The same things were measured in two ways. Each way mixes the same 10 hidden numbers, adds some noise and spreads widely along 6 directions of its own, which tell nothing about the thing.
Some things both ways: the first way, then the second way.
[  6  -5  14  39  26  25  21  35 -11  18   3  11  -6   6  22   3 -18 -34
  12 -29 -48  -3  46 -12 -23 -25  31]
[ 28 -25  18 -11   7   6  16 -19 -27 -26   8   1   2 -21  -9 -26  25   5
 -12  22  48 -24  10   6 -12  20]

[ 41  18   6  -7 -49 -43  -3   9  -4 -52 -26 -35  19 -27  14 -10  12 -54
  23  24  10 -15 -20 -31  11  -9 -12]
[-11  23  14   0  13  11   3  18 -32  15  60   5 -37  59  -7 -15 -54  30
   7 -27   0 -26  28 -27 -29 -39]

[ 32  37 -12  -2 -16  -4  13  12   9  21  -3  -3  -1   1  26 -16 -10  11
  -5  -4  19  14  12 -10   6  -6  30]
[ 26 -12  28  12 -11  -4  -9  21 -20 -23  25   5 -31 -12  -2 -20 -22 -26
  11   2  -1  23   2 -33 -12 -55]

[  6   9  19  13 -41 -14  26   6  33 -40 -12  -8   0   1  41  23  -9 -60
  12  18 -34  25  43 -37 -17  -3  -2]
[-11 -22 -21 -18   6 -47  -2 -15 -13  27   4 -12  -9   2   3   7  -2  33
  -3  31  10 -39  20  21  18  27]

[-32  -5  30  -8  -5  42  12  -6  39  17  20  -4 -18 -16  41 -23   2   9
 -10   7   2 -10  22 -19  31  16   2]
[-23 -23 -20 -21  -4 -19  -2 -10  -5  12  -4 -17   1   4  10   6   2  20
   3  42 -13  -7 -35   6  24  44]

[-20  14  48 -20 -19   1  -1  21  48  -8   7  -6   2 -14  18   6  11 -14
  -5  -9  -8   2  36 -18  19  -9  -6]
[  2   4   7   8  -1   7 -37  -5 -11  -4  35   6 -37  20  -4   7 -38   7
  32  -1  -3   9 -12 -29 -36 -12]

[-22 -10  45  -5  15  39 -46   7  -3  20  -4  -3  41 -20  -7  10   6   8
  13  28   9 -35 -22  -9   3  62 -15]
[ 15   6   4  -9   1  -8   7 -28  -9  -4 -34  12  21 -20  -4 -13  21  10
  -4  23  -2 -16 -11   1  -7  27]

[-42 -36  14   3  19  46  -7   5   6  38   6  25 -10   5  10  -2  -9  21
  12 -22 -13   0  11  33 -24  20 -37]
[ 30   9   5 -17  -1  -3  30 -22  11 -13 -23  18   8 -33   1 -15  39 -16
  -8  13  11   2  25  14   0  41]

[-23  -4  14   8  -2 -11 -52  -3  33 -35   9   8  36   0   0  36  15 -30
   1  32 -51 -18  25 -13  36 -10  24]
[ -6  22   9 -20 -25 -10   0   8 -14  12 -11  -6   7 -19  21  10  18 -17
  15  18 -20  22 -36 -21   9 -15]

[ 46  27 -14  10  12 -32  40  -7 -21  -1  18 -13 -12 -22  15 -43 -22   0
   1   4  11   3  18 -43  15 -40  23]
[ -4  34  19  11  39  31  18 -12  30 -56 -17  22  16  12 -22 -35 -75  19
 -17  -5 -50   6   0 -14   4  41]

[-17 -25  15 -12   5  19  28  17  21  18  16 -12 -33 -39  18 -29 -11  14
 -15 -37  44  17  10  19   9   5   9]
[ 10  54   7 -12  16  11  11 -23  31 -18 -25  50 -19   4 -30 -12  -7  -8
 -18 -10 -25  17  30   2 -25  43]

[ 31 -20 -29   8 -29  -9   4 -20  -2 -45   0 -31 -12  13  11   5  -9 -40
   3  11 -20  10   7 -37   5 -17   4]
[-28  12  -2 -25  10 -38  -5  11   3  14  25   0  -6  15 -11  -6 -36  20
  -3  24 -33  -1  -3  -6  28  17]

[-38 -12  -5  22   4  26 -31 -23   2 -35  23  -7   8   7  -7  38  -3 -29
 -24  22 -46  -2   0   5  28 -17   1]
[  9 -47   4 -22 -17 -21 -21  -3 -24  -5 -16 -17   6 -27  15  -6  23  -3
  26  54   4  24 -58  -8   0 -26]

[  8 -26 -13 -13 -14  11  25 -31  28 -28 -16 -52   0  11   4   8  17 -36
  -1  45  35   8 -28 -36  -1   1  -3]
[ 28  10  41  -8  -4 -20 -18 -34  -4 -24   2  12 -12 -11   6 -10 -11 -12
   9   4  10  18  22 -17 -51  40]

[  5  16  58   5  30  32  52  13  -2  29  17 -22  -7  10   2  16   7 -18
  -6   9   6 -13  -4 -39 -21  -1  22]
[ 10 -40 -19   5 -38 -36 -15  -4 -31  28  24  -3 -47   8   1  -1  23   0
  -5  22  33 -17   6 -13 -21   6]

[  0   9  24  -2  -5   7 -13   6  14   9 -15  17  23 -22  12  -5  -7   9
  10   3  -7  10  20  -3 -23  21  -3]
[  6  -4 -23  10 -13 -39 -17   6  -3   3   1   4 -15 -21  -5 -23 -18  14
   5  16  20 -18 -15  -4   0 -29]

[ 10  13 -11   1 -43 -41   8 -12  -8 -41   8 -24 -12 -10  20   4  -5 -38
   6  27   4 -17 -27 -23  34  -9 -44]
[-25 -41 -28  17  -5  -4 -21  -3 -13  -5 -15 -22   5 -20 -19  17 -40  16
   7  55 -38   0 -13   3  43   3]

[-24   5  13  29 -11  -6  12   2  13 -30  14   5 -14  -6  20  42 -16 -38
 -22  -1 -41   7  16 -13   9 -12   5]
[  3  -2  -3 -19   0  -7  10  -2   3  19 -20   6  -1   9  -7  12   7 -10
   6  14 -40  22  21  -2  13  -7]

[  1   0  12  -6   5  24 -36  -7 -13  17   0 -10  26   6 -13  13   6  13
   4  24  10 -28 -37  -9   4  36 -11]
[ 11 -18   7 -16  -3 -16   5  -7 -22   6  -5 -12   7   5   6  -9  14   2
   0  21   0  -4 -15 -18  -1  -6]

[  5  13  11   5 -22 -16 -32   0  10 -24  -6   4  26 -21   6  33 -21  -5
  -9  16  -9  18   9 -17  -3  38   4]
[ -1 -17 -12 -32  14 -38   7 -12  -9  22 -35  -3  22   9  -7  -3  11  20
  -5  25  -9 -17 -12   4  17 -12]

[  1  -2 -23  21  45 -17  25   1 -36  12  50 -15 -23   9 -21  17 -28  -6
 -21  -9  14  -1  -6  -4  27 -43   3]
[ -5 -36 -14  -6 -20  -1   4 -11  -2 -18 -52 -10  10 -26  -5   0  14  -7
 -12  54 -16  30 -14  11  17  18]

[-13 -47   0  -8 -12  60 -40 -18  16  -6 -25 -26  22  15   1   4  24 -13
  14  24  -5 -23 -29  -4  -8  37 -12]
[ 16   5  16 -37  17 -34 -14 -17   3   9   9  -3  27 -28  22   0  15   4
  34  28   1  -9 -28  -1  16  24]

[ 11 -49 -29  -3   3   2  -9 -22 -44 -17   9 -33 -18  12 -30  -8  17 -12
  14  -3  13 -34 -70  24   5 -20 -27]
[ 27 -25  16  22  -3  18 -17 -33 -24 -58 -13   9  12 -46 -33 -14  10 -22
 -20  41  16   1 -32 -19 -13  35]

[  3   1  -6 -41 -21   1  -6   4   4  35  -4 -22   9  18   0 -15  20  14
  34  31  73  -9 -44  30   5  28 -48]
[-31 -17 -18  12 -22 -33  -3   4 -44  34  17 -17 -43  39   5  -5 -32  46
 -14   8  15 -50  19  -4 -16   4]

[-33  19   6 -16 -25  15 -36  -9  30   8  13  12  19 -10  21   3 -18  24
  -2  28   9  24  25  11  21  39 -37]
[ -3 -25 -11  -9  -4 -28   4 -15  -5 -13 -57   0   0 -19   2 -12   1  19
 -13  43  -7   0 -15  15   3  14]

[  4  -1  -8   3   2  16  28  20  -1  40 -14   4 -18 -24  26 -36  -2  16
   3 -24  43  -2 -20  35 -12   3  11]
[-11  14 -20  -5  45 -11   7 -11  12  12  -7  -3  23  18  -1  -6 -53  50
  13  -1 -24 -47   4   6  26  -3]

[ -9 -40  -1  -1 -31   0  19 -24 -16 -38  -7 -19 -37 -13  -1   6  19 -21
  -4  -9   4 -16 -75  32 -19   0 -28]
[ 45   1  18  -9  40  26   8 -38   7 -13 -14  28  24   1 -28   7  14 -20
  -3  -3 -26 -11  12 -15   1  27]

[-34  10  23  -1 -30  39 -20  -5  21 -11   7 -14  16   5  30  14   0 -31
   9  44 -14  -6  12 -15  24  30 -42]
[-14 -55 -17 -31 -17 -35  10 -16 -26  19 -24 -23  -7 -19  19   6  42  24
  -3  62  24 -24 -10  33  20  33]

Other things, the second way, with their names:
j_558: [ 20 -47 -11  -6  14 -12   3 -13 -25   6   1 -25  15  11   6 -12   6  20
   4   6  42 -42 -15  -8  -5 -34]
j_789: [ 61   2  37 -19  31  23  26 -26   8 -28 -17  14  40 -42   4  -9  37 -31
  16   3  -3   3  10  -6  11   3]
j_679: [-22  29  -7  -7   9 -15 -15  -8   7 -22   3  11 -17  -4  -3 -13 -28  19
 -14  12  16 -23 -40  -2  -6  37]
j_149: [ 24  17  32   1   1  26  30  -7  -5 -35 -14  17  -2  20  -4 -32 -13 -17
 -28 -20  -1  18  13 -33 -39   4]
j_261: [-18 -35 -20 -24  -7 -50 -21 -12  -3  10   3 -30  16 -17   7   1  -6  18
   9  54   4  -1 -31   5  24  32]
j_787: [ -4 -10 -36   3  11 -52 -29 -16   4  13 -10  -1  -8 -11 -17   9 -28  20
   3  12  16 -34   6  10  10 -17]
j_65: [  4 -41  24  -4  39   9 -21 -39 -31 -31  17 -24  19  30  -5 -13 -42  35
   3  19  20 -32 -34 -21 -29  32]
j_686: [  6 -19   4  -4 -11 -20  -1   4  -5   5   1  -2  -9 -16  -6   3   2 -18
   4  29 -24  23  17 -10  22   0]
j_399: [ -9  25 -20   8 -12 -39   0  27  10  27  16  15 -31  14 -11  -7 -39   1
  -4 -10 -34  -5  29 -17  22 -29]
j_730: [ 16 -74  10 -58   1 -23  32   0 -49   2  -1 -29   9   2  12 -25  73   3
 -15  43  70 -14 -18  15   2 -32]
j_159: [ 23 -45  22  -4 -10   7   5 -11 -27 -32  -4 -23  -4  -4  14 -24  -4  -1
   8  20  36  25  19  -3 -39 -16]
j_945: [-27  29 -58   6 -27 -71  -3   6  33  40 -34 -13  21 -36  11   8 -26  17
   6  23 -29 -14   3  10  52   5]
j_383: [  7 -29  -2 -42  21 -25  15  -5 -18  19 -12  -3 -12  29   0   5  24  -2
 -13   4  13 -17  -2  -1   6 -25]
j_316: [  9 -54  -8   6 -25 -27 -13   0 -32   9  -3 -19   1 -23  13 -12  17  11
  12  56  -4 -15 -46 -10  19   3]
j_455: [ 15 -25  -5  -2   1 -31 -25 -22  -7  -4  -5  -3   3 -31   1  -4   2  19
  24  38  16 -16 -20   7  -2  15]
j_478: [ 12  -2  12  -6  -1 -17 -11 -18 -19   2 -24  16   8 -12 -28  14  12 -19
 -14  29 -40   5  -7 -23   8  15]
j_624: [ 14  15 -41  17  26 -23  12 -27   5  32 -51  26  16   4 -20  -3 -10  44
 -11  -8 -21 -82  16  14  20   5]
j_753: [ -8   2 -18  22 -21 -22  -8  -3  -2 -11 -31   1   8 -27 -12 -18 -23   9
 -16  29 -14  -6 -26 -14   9   7]
j_395: [-11 -36 -13  13 -38 -32   2   8 -35   0   3  -3 -40  -4 -19 -23  -1  10
 -33  37  14  -7  19  -4  -4  12]
j_752: [-10  -3 -16  22 -23 -22 -15  -4 -11  16 -11   0 -16  11 -16   8 -32   3
  -9  16 -34   5  14 -22   0   6]
j_591: [ 10  -5  15   1   5  15  24  -4 -15   6 -27   8  11  -1  -2   8  -3  -7
  -2  16 -55   4  10 -13  27   0]
j_314: [ 20 -29  -8 -12   0  -7  14 -24 -29  36 -11  -4  14  17   9  -8  30  31
  10  21  -1 -39  -3  -1  -6  18]
j_496: [  8   0 -22  -3 -24 -34 -15   5  -4  32  12   3  -9 -27  -7  20  21 -26
   8  22  -9   2  -4 -15  26 -15]
j_805: [  5 -20   6  -5  34  10 -17 -18 -15 -10  25 -27  29  19  -5  -1 -47  25
  30   8   3 -10 -12 -17  -8 -20]
j_104: [-27 -21 -16 -24  18 -35   6  -3 -18  21  -1 -16 -10  46   4 -11 -24  49
 -13  13   8 -45 -16   2   1   2]
j_536: [ 18  21  -5   7 -10 -14   2  -4  11   1   1   1   9 -13 -10   6  -7 -37
 -11 -12  -3  11  18 -31   3 -10]
j_763: [ 35  15   6  47 -14  17 -22 -10  -9 -19 -13  41 -23 -11 -40  -6 -31 -22
  -2  -7 -37  15  16 -40 -31 -24]
j_141: [-13  -1 -21  -6 -30 -18  -3  27 -35  45  45 -20 -29  33   9  11   7  -2
   3  -8  21 -22 -20 -35  -1 -46]
j_58: [ -9   7 -21   7  -1 -29 -10 -12  25  -6 -28  10 -20 -32  -1  10 -22   2
  -3  27 -26  -5   6  13  24  42]
j_866: [ 18   9  34 -14  31  16  20  -3  -3 -18  -5 -13  53 -25  20 -21 -13   9
  28  18 -25  -2 -19 -10  28 -10]
j_706: [ 11  -9  25 -10  15  32  20 -18 -32  -7   4  -7  14  25   7 -13  -1  20
   4   9  -1 -17  -5 -14 -20  14]
j_41: [-25  17 -21  20 -35 -44 -21  47  11  -8   8   0 -27  -2 -22 -20 -67 -15
 -15   8 -35  45 -13 -38  16 -62]
j_400: [-34  23 -30 -28  21 -22  35 -12  13  33 -32 -18  22  42  26  -1 -14  50
 -19  -1 -15 -57 -21   9  23  48]
j_3: [-15  17 -30   9 -19 -22  -2   6  18   0 -25   6  -6  -1  -7 -15 -26   3
 -15  11 -19  11 -17 -12   6   8]
j_412: [ 20  26  30  17 -39  -7 -14   3 -15 -13  18  18 -35  -9   7 -25 -18 -16
   8  -3  -7  24   0 -41 -46   9]
j_615: [ 27 -17   4  22 -21  -1  -4 -12 -16 -14  -1   5 -14 -11  -3 -14   0  -9
   0  10  15  -3   2 -21 -27  -1]
j_721: [ 29   8  34   9  20  32  -4 -19 -12 -36  19   7   8  -4  -5 -20 -29   7
  18  -2   5  -1   8 -20 -32   5]
j_200: [ -9 -23 -28 -44  15 -16  15   6  -5  51   6 -23  16  26  28   3  23  39
  34  26  -7 -32 -34  10  35 -20]
j_39: [ 24   3   1 -11  40  13  13 -30   3  -6 -31   9  24   4 -10   0  -8  17
   6  -8  -3 -29  16   7  -3  -5]
j_585: [-18 -34 -19  15  -1  -6 -10 -29 -18 -28 -42 -23  19  10 -23  -1 -28  13
 -41  27   7 -16 -34 -18  -7  28]
j_289: [ -9 -24 -17 -41  -7 -24  37  -6  -7   6 -27 -20  -7  24  27 -24  30  23
 -19  17  46 -11   2  22 -15  14]
j_845: [-37  27 -16 -27  -2 -36  15   3   5  26   6 -18   8   9  19  -9 -25  42
   5  19 -12 -21  14  15  21  31]
j_388: [  1 -13  11 -53  35   4  29 -22  -4  10  13 -37  45  10  38  -4  23  28
  22  19  25 -30 -21  13  20  35]
j_356: [ 20  27  -2  -2  30   7  -3 -39  14  -5 -32  27  22 -18 -18   2 -10  17
  10   6 -19 -22  10  10   0  32]

Some of these things the first way, each followed by its name:
[-19 -29  -4  -1  29  55 -16  12   7  32  17  -1  -8  22  -7 -21  16  11
   2 -35 -17  -8  20  37   9 -40  20] | j_679
[-13  14   0   0  -3 -10 -10 -21   5 -19   9   0  22 -16   4   3 -21  -5
  -1  37  -5  19  19 -20  10  -1 -38] | j_289
[  6   5 -18   8 -14  32 -37  19  -8  27  -9   0  14 -19  23 -14 -31  21
  -4 -14  21   3   3   5  13  48   0] | j_730
[  2  -5  16  13  30  17 -20  19   2  22   2   1  35  16   3  11 -12 -17
  26  15 -26 -16  42 -40  -1   6  -4] | j_845
[ 25  -5   5  -9  33 -40  -3  33 -11  28  18   6   1  21 -35  17  10  11
  12 -35   8 -10  -2  24  -7 -40  29] | j_141
[ 14 -17 -31  -8  -5   9  -1 -15 -29  15   9 -25 -15  39 -16  12  -4   5
   7   5  28  -8 -50   8  -5   6 -41] | j_686
[  2  12  19  18  35 -11   5   9   2  18  16  22  12 -10   4   8 -11   4
  -1   4 -22  -3  29 -11  -1 -14  41] | j_753
[ 24   4 -29 -24  -3 -10   1   3  -9  26  14 -16  -6  17 -13 -13  -8  27
   5  -7  55  24 -12  28   2  -5  -7] | j_104
[  4  -5   7   5  25  48  -1  13  -6  43   1 -10  -1  20   1  -5   9  10
  -2 -19  -1 -30 -13 -10   0  -6  16] | j_65
[  1  -5  23 -11  38  13  29   3  30  36  17 -14   3  -1   7 -13  10   9
   1  19  34   0  20 -23   7  -3  47] | j_412
[ -5  34  50  30  28  42   7  32   2  49  19  24  11  19  29  26 -27  -4
   1  -5 -52  -9  60 -44 -13  17  24] | j_395
[ 17 -14 -28   9  -2   4  49  13  -8   7 -18 -26 -31   3   1   2   6 -20
 -11 -30  41  15 -43  36 -28 -31  22] | j_787
[ 28 -20 -81  16  21 -42   2 -34 -37 -15  19   3 -24  35 -37  16 -18  15
 -15 -21 -13  21 -25  30  -8 -69   6] | j_41
[ -8  15  18  10  21   1 -42  -9 -22   6  11  14  27  14 -25  35   4  12
  -6  12 -40 -41 -29 -15   7  -2 -15] | j_585
[  6 -10  34  -9  42   1  16  61   4  65  11   7  -4 -22  -4  -9 -16  25
   8 -53  49   6  27  16 -16  15  25] | j_356
[  0 -25 -20 -15 -12 -24  35 -36 -10 -25   2 -27 -23 -10  -8 -14  19 -14
   8  30  45  -1 -65  31  -6 -20 -33] | j_615
[ 22 -14 -19  13  13 -33  10  18 -15   5   6  13 -10  13 -11  16 -18  -6
  11 -33 -16  21  20  19 -30 -34  11] | j_789
[-27 -18  10   8   8  31  -2 -10 -18  -4  12 -10  -7 -14  -5  -1   6  -9
  -4   6   0 -19 -35  23   6   1 -18] | j_200
[ 29  10 -17  22  27  17 -16  14 -25  33 -10  -5  28  -5  10 -19  -7  -1
  15  14   6 -34 -10 -21  11   7  34] | j_866
[-18 -15  17   2 -32  -9 -23 -20  36 -20 -35  33  10 -11  24  21  14   2
   6   9 -44 -16 -17  -1 -26  23 -19] | j_536
[-31 -18  21  18  24   7 -26 -17   9   0 -12  37  33  19 -10  46   4 -10
  19  31 -61 -13   3   0 -38   7 -26] | j_945
[-23   2  61  -7  29   4  20  35  28  51  23  26  -2 -28  19   4 -15  23
   5  -9  22  11  42   4 -12  40  19] | j_314
